There are 4 nested groupings, the coarsest first. Each group lies inside one group of the grouping before and may be the whole of it. The rows also spread widely along 14 directions, which tell nothing about the answers.
In the rows, 128 means zero.
Known rows, each followed by its group in each grouping:
[123 129 131 157 143  99 186 160  89 110  87 125  99 119 120 172 128 128
  85 129 121 134 120 132  63  98 127 167 158 102  92  98 132 142  92 172
 136 125 132 123 124 146 157 133 143] | j16 j279 j353 sige
[108 113  94 150 130 129 125 163 126 199 172 117 105  98 187 122 187 112
 126 104 127 146 125 141  94 122 101 148 109 140  97 110 167  80 117 146
 100  90 136 142 119  78  85 157 119] | j418 j11 j222 kenol
[110 140  96 103 137 143 121 139 128 159 102 127 125 180 173 119 137 118
 164 128  88 130  82 117 122 117 112 116  70 189 144 127 161 133 168 171
 154 124 144 124 153 138 180 106 151] | j16 j315 j551 gifo
[111 132 125  95 150 129 143 151 135  86 146 139 178 174 116 128 164 142
 113 107 180 154 118 122 167 130  99 145 101 168 165 102  99  72  78 116
 104 160 162  92  79 121  29 119 159] | j418 j516 j654 piga
[ 42 124 158 108 130 109  89 162 114 121 151 133 168 150 130 127 183 138
 144 124 106 124 130  83 118 141 115  95  78 115 176 146 122 137 128  95
 145 122 156 128  98  93  80 150 144] | j418 j516 j654 zatu
[ 71  86 136 136 149 121  88 146 156 153 124  91 120  93 179 143 170 130
 136 110  94 120 165 105 132 111 155 160  94 110 137 139 130 103 199 179
 147  83 141 192 128  94 146 125  81] | j418 j463 j965 leb
[ 40 106 113 137 151 141 102 186 101 167 181 129 154  96 193 152 171 113
 189 112  83  89 109 132  73 111 100 128  85 153 139 129 107 165 116 160
 160 102 157 130 160  66 163 109 140] | j418 j724 j187 Vek
[156 137  71 119 133 148 138 114 149 190 118 107  83 144 178  90 130 111
 163 136  86 152  78 110  89 128 124 101  84 173 100 124 200  92 174 176
 130 122 123 157 140 141 198 145 130] | j418 j11 j222 Mekiz
[ 98 141 109 136 138 135 184 170  62 135 122 130 101 110 138 167 114 117
  89 118 123 154 103 160  95 105 109 136 132 149 124 109 134 128  65 130
 173 138 168 141 158 142 144 119 157] | j418 j463 j813 zuti
[ 68 132 143 170  95 116  68 182 108 185 129 105 121  80 143 181 221 166
  95  97 124 141 109 116  72  72 141 153  39  95 158 127 152 130 152  89
 148  79 106 154 131 125 114 123 133] | j16 j543 j250 kagob
[108 126  82 153 140 119  88 163 138 178 194 112 109 117 165 122 139 143
 136  46 114  89  96 119  64 112  88 148 100 156 109 123 132  91 110 172
 133 106 101 159  85 113 149 140 121] | j418 j724 j770 sume
[ 97  94 148 143 140  81 122 165 136 115  80  88 123 145 160 167 119 126
  95  65 120  85 152 120 132 123 104 192 127 124 105  91 114  97 132 196
 141  52 144 158  92 129 132 102 118] | j418 j11 j656 divi
[ 75 125  75 107 161 156 134 150 134 124 136 126 137 153 134 135 119 117
 117  92 131 144  95 174 199 122  92 156  65 203 176 133 122  50 139 125
 144 127 170 120 117 130  65  80 133] | j418 j724 j472 Fotag
[177 132 122 107 159 149 152 162 131  83 109 102 180 126 166 146  89 100
 113  80 157 129 113 200 166  86 108 210 109 163  83  79  69 129  71 132
  99 112 129  86  99 144  95  65 140] | j16 j315 j551 Buti
[116 110  99 166 168 151 161 176 107 161 131 123 138  77 156 178 187 117
 118 146 155 137 100 144  87  80 142 165 118 152 153  91 116  88  98 163
 147 134 183 147 195 108 165 102 141] | j16 j543 j323 fis
[143 155 101 119 121 162 153 131 162 128 109  96 118  86 150 149 170 119
 135 144 119 198  83 164 146  69 147 170  22 145 123 123 120  81 173  73
  90 112  99 123 123 158  86  74 102] | j418 j724 j187 Gomo
[ 35 109 165 123 125  98 146 157 111  64  50 116 150 153 115 186 150 127
 135 144  79 127 132 129 136 119 119 167  57  95 127 130 121 185 183 123
 128  72 137  68  94 126  78  87 144] | j418 j11 j656 mebi
[122 150 108  61 136 147 149 130 148 119 127 133 137 199 166  92 132 109
 149 115 120 171 109 127 192 143  91 114  85 206 151 116 126  77 122 139
 125 150 156 123 116 132  89 108 137] | j418 j516 j654 zatu
[130 122 108 150 146 121 142 160  80 166 100 128 135 156 115 139 150 131
  65 131 179 148 108 135 120 128 126 130 133 145 158 103 191  83  86 125
 145 138 190 125 144 138  96 151 189] | j16 j315 j551 Buti
[126 144 113 164 120  83  91 181 102 170 115 101 123 152 145 143 117 112
  93  72 115  80  75 137  88 124  81 143  86 140 113 109 165  94 117  99
 132  50 124 137  87 152 111 131 153] | j16 j315 j551 gifo
[102 141 144 143 117  94 114 175  65 161  88  88 112 131 152 138  81  73
  82 102  82 111 107 156 123 144 103 107 103 115 119 129 172 122 107  57
 166  45 162 171 125 154 118 130 149] | j418 j724 j187 Gomo
[ 92  94  96 158 159 144 123 165  94 153 102 102 132 121 140 170 102 146
  97  84 141 103 105 152  95 107 128 159 111 149 141 104 151 121 111 186
 189 109 177 149 155 141 188 102 173] | j418 j11 j656 mebi
[116 112 152 119 168 133 106 162  95 148 158 117 181  87 167  91 142  60
 140 157  99 128 154 136 127 140 152  97 146  89 117 147 135 150  96  70
 120 114 179 143 134  62  93 177 126] | j16 j315 j551 gifo
[ 87  91 123 116 161 124  87 124 129 106  72  91 133 168 125 113  59 129
 137  98  67  94 128 120 134 148 140 121  92 113 127 151 163 159 197 180
 178 101 141 142  92 150 184 127 143] | j418 j516 j654 zatu
[ 59 102 119 161 185 124 128 200  83 127 188 137 178  66 131 157 157  79
 145 134 104  84 104 147  79 114 110 135 128 112 143 136  85 131  78  94
 137 110 177 115 134  57 101 136 136] | j16 j543 j250 kagob
[140 155 108  81 121 141 158 151 144 167 144 116 106 152 216 110 144  91
 125  84 127 168 120 144 174 122  80 145 108 213 119  92 118  46  90 148
 122 107 152 173 141 121 106 100 108] | j418 j11 j656 mebi
[106  89  89 178 184 127 155 155 111 158 125 108 119  79 120 162 150 117
 102 150 143 119 104 123  87 108 155 144 136 126 160 120 146  52 126 154
 158 125 193 179 166 121 164 131 133] | j418 j724 j187 Gomo
[ 98 118  90 159 158 151 140 159  71 158 133 115 117  90 104 151 104 131
  91 117 127 134  88 149  68 111 140 114 119 123 141 132 164 121  88 117
 180 142 175 148 148 138 163 150 172] | j418 j11 j656 divi
[171 111 139 129 143  90 114 151 138 138  78  78 146 170 190 122 103  95
 126  98 121  88 119 113 123 142 111 143 125 148  94  79 142  96 123 172
 131  60 154 164 113 148 171 118 143] | j418 j516 j654 piga
[191 122 112 128 191 119 147 142 157  73 139  93 176 121 132 118  76  87
 126 101 147  90  96 139 137 125 117 160 134 145  98  99  78  57  83 119
  97 115 141 138  62 143 113 115 124] | j418 j463 j813 zuti
[ 70 130 135 147 128  79 174 163  67 119 105 128  69 133 102 162 110 129
  74 106  88 125 133 121  66 130 105 132 156  96 108 128 155 141  99 156
 162 116 138 148 102 140 138 155 140] | j418 j724 j187 Vek
[ 99 113 124 149 199 119 127 162 104  60 174 112 164  77  56 158  66 141
 105  78 126  59  92 106  47 105 137 132 151  91 139 141  55 118  50 121
 169 157 147 155  63 137 170 146 141] | j418 j11 j656 divi
[ 83  87 107 131 159 125  84 148 177 144 145  95 127 114 183 132 135 128
 160  68  91  83 132 117 123 113 111 174  83 143 113 127 109  93 183 204
 131  74 116 164  90  96 152 105  86] | j418 j11 j222 Mekiz
[ 68  96 131 171 169  93 124 165  82 144 111 117 143 112 120 162 152 120
 140 168  94  73  99  68  36 130 150  88 130 106 167 135 151 136 130 155
 194 117 197 171 165 114 226 155 162] | j418 j724 j472 Fotag

New rows, each followed by its group in each grouping:
[ 90  82 120 134 161 142 134 155 123 143 124 114 151 110 188 139 167 107
 145 138 123 139 158 150 143 123 133 163 117 133 115 111 141 134 141 176
 124 106 171 117 148  74 107 119 132] | j418 j463 j813 zuti
[ 91 150  90 112 147 131 127 169 116 167 220 138 106 122 165 114 140 117
 118  63 127 127 105 126 118 126  71 117 127 188 149 128 108  46  60 128
 150 140 151 183 110 100 101 145 113] | j418 j463 j813 zuti
[112 129 124 106 149 148 134 168 116 111 112 119 208 163 176 144 134  95
 178 132 127 109  78 146 138 125  95 133  62 188 137  94 104 145  95 110
 126 101 177  74 139 118 116  76 187] | j418 j11 j656 mebi
[105 122  88 119 177 159 125 142 106 123 126 117 156 142 129 121  72 107
 158 118  95 101  74 140 111 126 125 105  92 169 149 141 130 139 120 139
 177 144 167 127 140 145 190 107 167] | j418 j724 j770 sume
[ 61 101  95 126 153 191 132 140 125 141 148 137 157  89 156 144 206 145
 181 170 115 183 120 152 118  94 155 143  49 134 146 142 144 172 171 142
 124 160 147  74 159  76 103 114 148] | j418 j463 j813 zuti
[187 105 126 116 175 124 102 120 161 103  78 100 189 191 130  98 108 132
 123 116 165 104 120 102 150 135 150 146 122 142 128 101 154 102 137 174
 111 134 150 113  83 151 139 132 168] | j16 j315 j551 gifo
[129 140 133 125 160 109 113 157 139  82 110  96 143 121 108 169  86 144
  98  63 125  80  84 114 109  75 127 171  93 138 149 120  61  91 114 134
 166 113 117 171  85 184 179  81 115] | j16 j315 j551 Buti
[152 133  86 110 155 129 121 118 141 152 148 105  87 146 143  75  80 119
 101  72 111 136 123 123 132 143 118 115 142 154 111 139 168  62 120 169
 142 143 129 188  84 143 150 166 115] | j418 j724 j472 Fotag
[117 124 129 119 101 108 129 132 162 146  69 102  99 169 167 145 192 157
  89 102 147 180 150 120 175 111 124 184  70 154 133  97 170  68 181 176
 110  94 122 141 106 146  78 102 118] | j418 j724 j472 Fotag
[118 142 122 114 143 114 127 155 122  97 161 123 151 144 156 119 109 109
 182  94  76  83  91 120  65 126  83 128 100 134  75 123  98 181  96 144
 109 114  96  87  64 117 146 128 147] | j418 j724 j187 Gomo
[147 149  60 114 144 148 155 137 135 172 161 128  85 126 178  93 123  88
 154 111  80 153  85 163 112 114  90 139 103 179  80 130 156  99 140 156
 101 127 107 120 118 113 127 138 108] | j16 j315 j551 Buti
[194 165 178  93 131  89 159 128 135  86  78  90 137 150 145 114 101  95
 118 134 107 133 119  68 110 119 150 105 140 120 106 105  99 111  86 111
 134 124 130 192 106 182 192 130 120] | j418 j724 j770 sume
[156 158 110 114 163 134 125 148 138 109 161  96 152  93 148 116  86  79
 160 112  86  99  61 130  99 105 121 109  88 155 119 135  75  92  97  75
 136 116 127 168 103 148 172 111 111] | j418 j724 j472 Fotag
[134 138 142 121 123 126  86 155 115 135 131  86 145 108 176 111  81  96
 152  83  65  98 107 142  80 122 114 117  82 103  59 128 132 190 115  98
 128  69  95 131  78 130 158 138 135] | j418 j11 j222 Mekiz
[159 139 138 118 137 106 148 132 155 105 105 101 122 135 164 134 139 124
 145 125 106 124 112  87  94 105 132 143 109 133  97 103 111 113 134 167
 120 115 110 156 101 150 179 120 114] | j418 j463 j813 zuti
[113 142 155 122 122 102 146 162  90 115 145 128 141 126 148 129 143 114
 146 124  92 119 120 101  44 131 108 108 133  97  77 115 127 193  67 122
 118 119 122 106  91 104 137 170 158] | j418 j11 j656 mebi
[128 147 134 117  97 134 112 155 121 136  98 100 144 144 184 139 138 125
 146  96 103 145 108 157 116 101 109 158  45 141  83 104 139 184 130 115
 111  84  94  88 105 145 114  91 154] | j418 j724 j770 sume
[156 115  94 131 184 134 179 139 133  67  97 103 156 124 111 140  70  92
 138 137 115 113  79 165 121 116 124 162 111 139  96 107  98 107 121 135
 115 123 146  97  98 153 137  96 142] | j418 j516 j654 zatu
[155 137 152 131 133  96 118 169 121 146 144  84 127  97 187 125 112  83
  97  74 118 107 137 134 114 118 112 147 142 118  88 101 103  86  67 105
 124  69 132 197 100 128 127 132 103] | j418 j724 j187 Gomo
[141 156 112 103 151 128 114 119 134 138 152 114 145 141 122  62 119  77
 178 163  65 127  70  84  98 162 129  40  83 128 129 167 166 102 142  53
 114 127 140 141  87 123 126 186 138] | j418 j11 j656 divi
[131 128 177 122 113  85 112 132  98 116  59  92 120 162 117 119 106 138
  87 124 101 136 145  83  91 143 156  96 126  69 110 125 180 165 130 126
 160 110 133 163  93 168 164 174 158] | j418 j516 j654 zatu
[144 135 137 146 158 133 157 168 115  76 131 112 152  71 108 171 130 126
  93 104 147 134 115 160  91  72 139 188 120  96 102 101  69 133  68 108
 108 136 114 110  90 137 107 110 128] | j16 j543 j323 fis
[120  97 133 145 139 111 152 167 101 132  60 101 161 157 186 155 129  85
 145 142 111 107 119 155 116 139 105 160 106 140  82  79 161 164 127 163
 118  56 173  80 143 113 130 101 179] | j418 j11 j656 mebi
[121 121 100 124 158 109 176 141 140 125  94 117 109 161 140 146 137 116
 126 138 122 128  92  97 123 123 114 137 119 179 156 101 126  44 140 186
 154 127 176 169 148 150 173 105 127] | j418 j516 j654 zatu
[147 132 142 128 120 136  89 154 134 133 132  82 164  88 174 121 137 112
 144 106 106 138 114 154 102 104 138 144  61  97  79 116 121 159 128  74
  99  80  97 120  90 124 107 126 128] | j418 j516 j654 zatu
[130 152 180 142 102  70 106 145 121 110  71  93 145 152  97 151 164 148
 101 135 123 119  96  52  71 123 144 102  73  80 139 118 153 120 133  66
 126  86 120 146  70 173 123 154 159] | j418 j11 j656 divi
[206  98  81 180 190  92 172 142 172 113  74  86 134 130 139 149 117  81
 136 139 129  73  66 124  90 110 122 193 128 152  82  75 129  41 160 201
  88  76 133 128 106 152 183  98 124] | j16 j543 j250 kagob
[107 124 143 130 119 120 120 158 104 173 108 102 135 119 183 123 159  90
 139 145  92 142 127 123 107 136 130 106  96 116 112 121 172 141 132 101
 132  76 160 147 148 104 126 146 143] | j418 j11 j656 mebi
[114 137 118 117 129 146 160 151 121 148 142 117 107  93 146 143 165 130
  81 108 153 192 135 144 139  97 133 154 113 142 139 113 125  64  90 114
 130 138 153 168 135 123  84 125 114] | j418 j11 j656 mebi
[110  97 143 124 166 133 135 145 116  75  56 103 201 155 129 145 111 104
 155 161 116 112 119 149 147 134 144 145  80 119 126 114 135 179 149 125
 124 103 169  64 116 131 115  89 182] | j418 j724 j187 Vek
[114  91 105 170 169 116 112 145 164  92  92  90 157 120 117 179 136 156
 136 107 135  84  90 125 105  94 136 197  59 123 128 108 115  99 185 168
 120  87 117 108  79 149 138  84 136] | j418 j463 j813 zuti
[119 121 149 104 121 162  91 125 136 145  80  80 133 109 169 124 137 137
 100 117 122 190 160 144 183 103 181 140  62 111 142 136 161 129 173 104
 153 110 138 173 138 148 118 110 118] | j418 j463 j813 zuti
[119 126 108 111 161 130 114 149 146 105 119 112 188 173 169 114 112  84
 214 130  78  75  68 134 125 143  88 124  51 176 112 120 118 148 154 130
 105  86 135  70  93 119 132  88 161] | j418 j724 j187 Vek
[136 136 107 160 116  94 123 149 124 165  57  98  78 170 151 154 120 144
  88  85 114 115  93 124  91 109 107 168  94 144 106  95 184  96 162 185
 144  70 108 149 113 183 172 111 144] | j16 j279 j353 sige
[155 138 151 118 127 127 163 147  99 106  86 108 135 124 159 159 126 143
 115 122 134 144 122 116  70  87 151 142 131 127  99  87 115 182  71 176
 159 150 136 140 147 161 219 113 164] | j418 j724 j472 Fotag
[ 64 125 113  89 141 157  96 151 132 134 159 141 179 175 171 116 162 141
 198 107 104 115  99 106 116 132  94 109  59 181 153 130 124 166 127 161
 141 138 146  85 116  91 131 116 173] | j418 j11 j656 mebi
[129  80 135 144 171 131  98 144 138 143  57  76 172 112 153 134 132  84
 105 150 133 129 144 160 194 122 172 166  89 107 145 124 163  88 191 106
 126  64 184 146 144 120  93 105 123] | j16 j315 j551 Buti
[131 116 148 138 166 136 111 139 128 124  93 109 176 115 127 141 167 138
 140 173 136 126 108  79  87 101 189 112 101 104 169 124 131 130 138 127
 152 144 164 152 154 138 190 132 153] | j16 j279 j353 sige
[142 111 103 144 182 106  83 161 106 142 156 113 164 160 124  89  67 100
 104  68 132  58 105 131 109 160  96 117 156 135 117 127 156  96  80 131
 135 108 158 137  64 117 115 174 164] | j16 j315 j551 gifo
[172 182 150 118 107  93 135 137 104 140  86 108 109 151 130 114 126 106
 109 147  90 143  82  82  72 116 138  81 103 113 113 127 169 130 119  74
 136 115 115 163 112 179 170 163 143] | j16 j315 j551 gifo
[148 111  92 162 153 133 119 146 109 176 127 121 134 133 129 130 161 156
 106 123 164 128  99 113  62 110 143 135 125 133 129 106 189 115 111 176
 135 150 148 123 132 129 162 163 179] | j16 j315 j551 Buti
[100 133 150 109 116 115  81 125 102 138  97 107 120 174 116  98 111 151
 102 102 100 138 137  91 111 151 143  83  99  95 138 153 200 163 142 121
 162 128 127 148  83 154 138 175 166] | j418 j724 j187 Gomo
[100 124 126 145 130 108  63 168 125 155 113 100 173 177 165 145 144 141
 145  86 130  71  77 104 109 132  94 124  46 166 158 105 152 114 138 125
 153  68 147 129 104 143 138 106 180] | j418 j463 j813 zuti
[116 120 152 102 141 105  95 151 137 157 115 106 136 154 203 111 141 100
 148 104  88 100 145  90 132 127 121 124 124 145 126 121 126 125 141 178
 152  89 149 183 136 107 179 128 109] | j16 j315 j551 Buti
[124 105  85 143 159 135  99 128 135 158  87  96 133 164 119 112  99 123
 119 121 124 113  83 122 131 147 131 111  75 151 150 132 205  72 178 137
 150 101 164 142 109 155 142 135 165] | j418 j11 j222 Mekiz
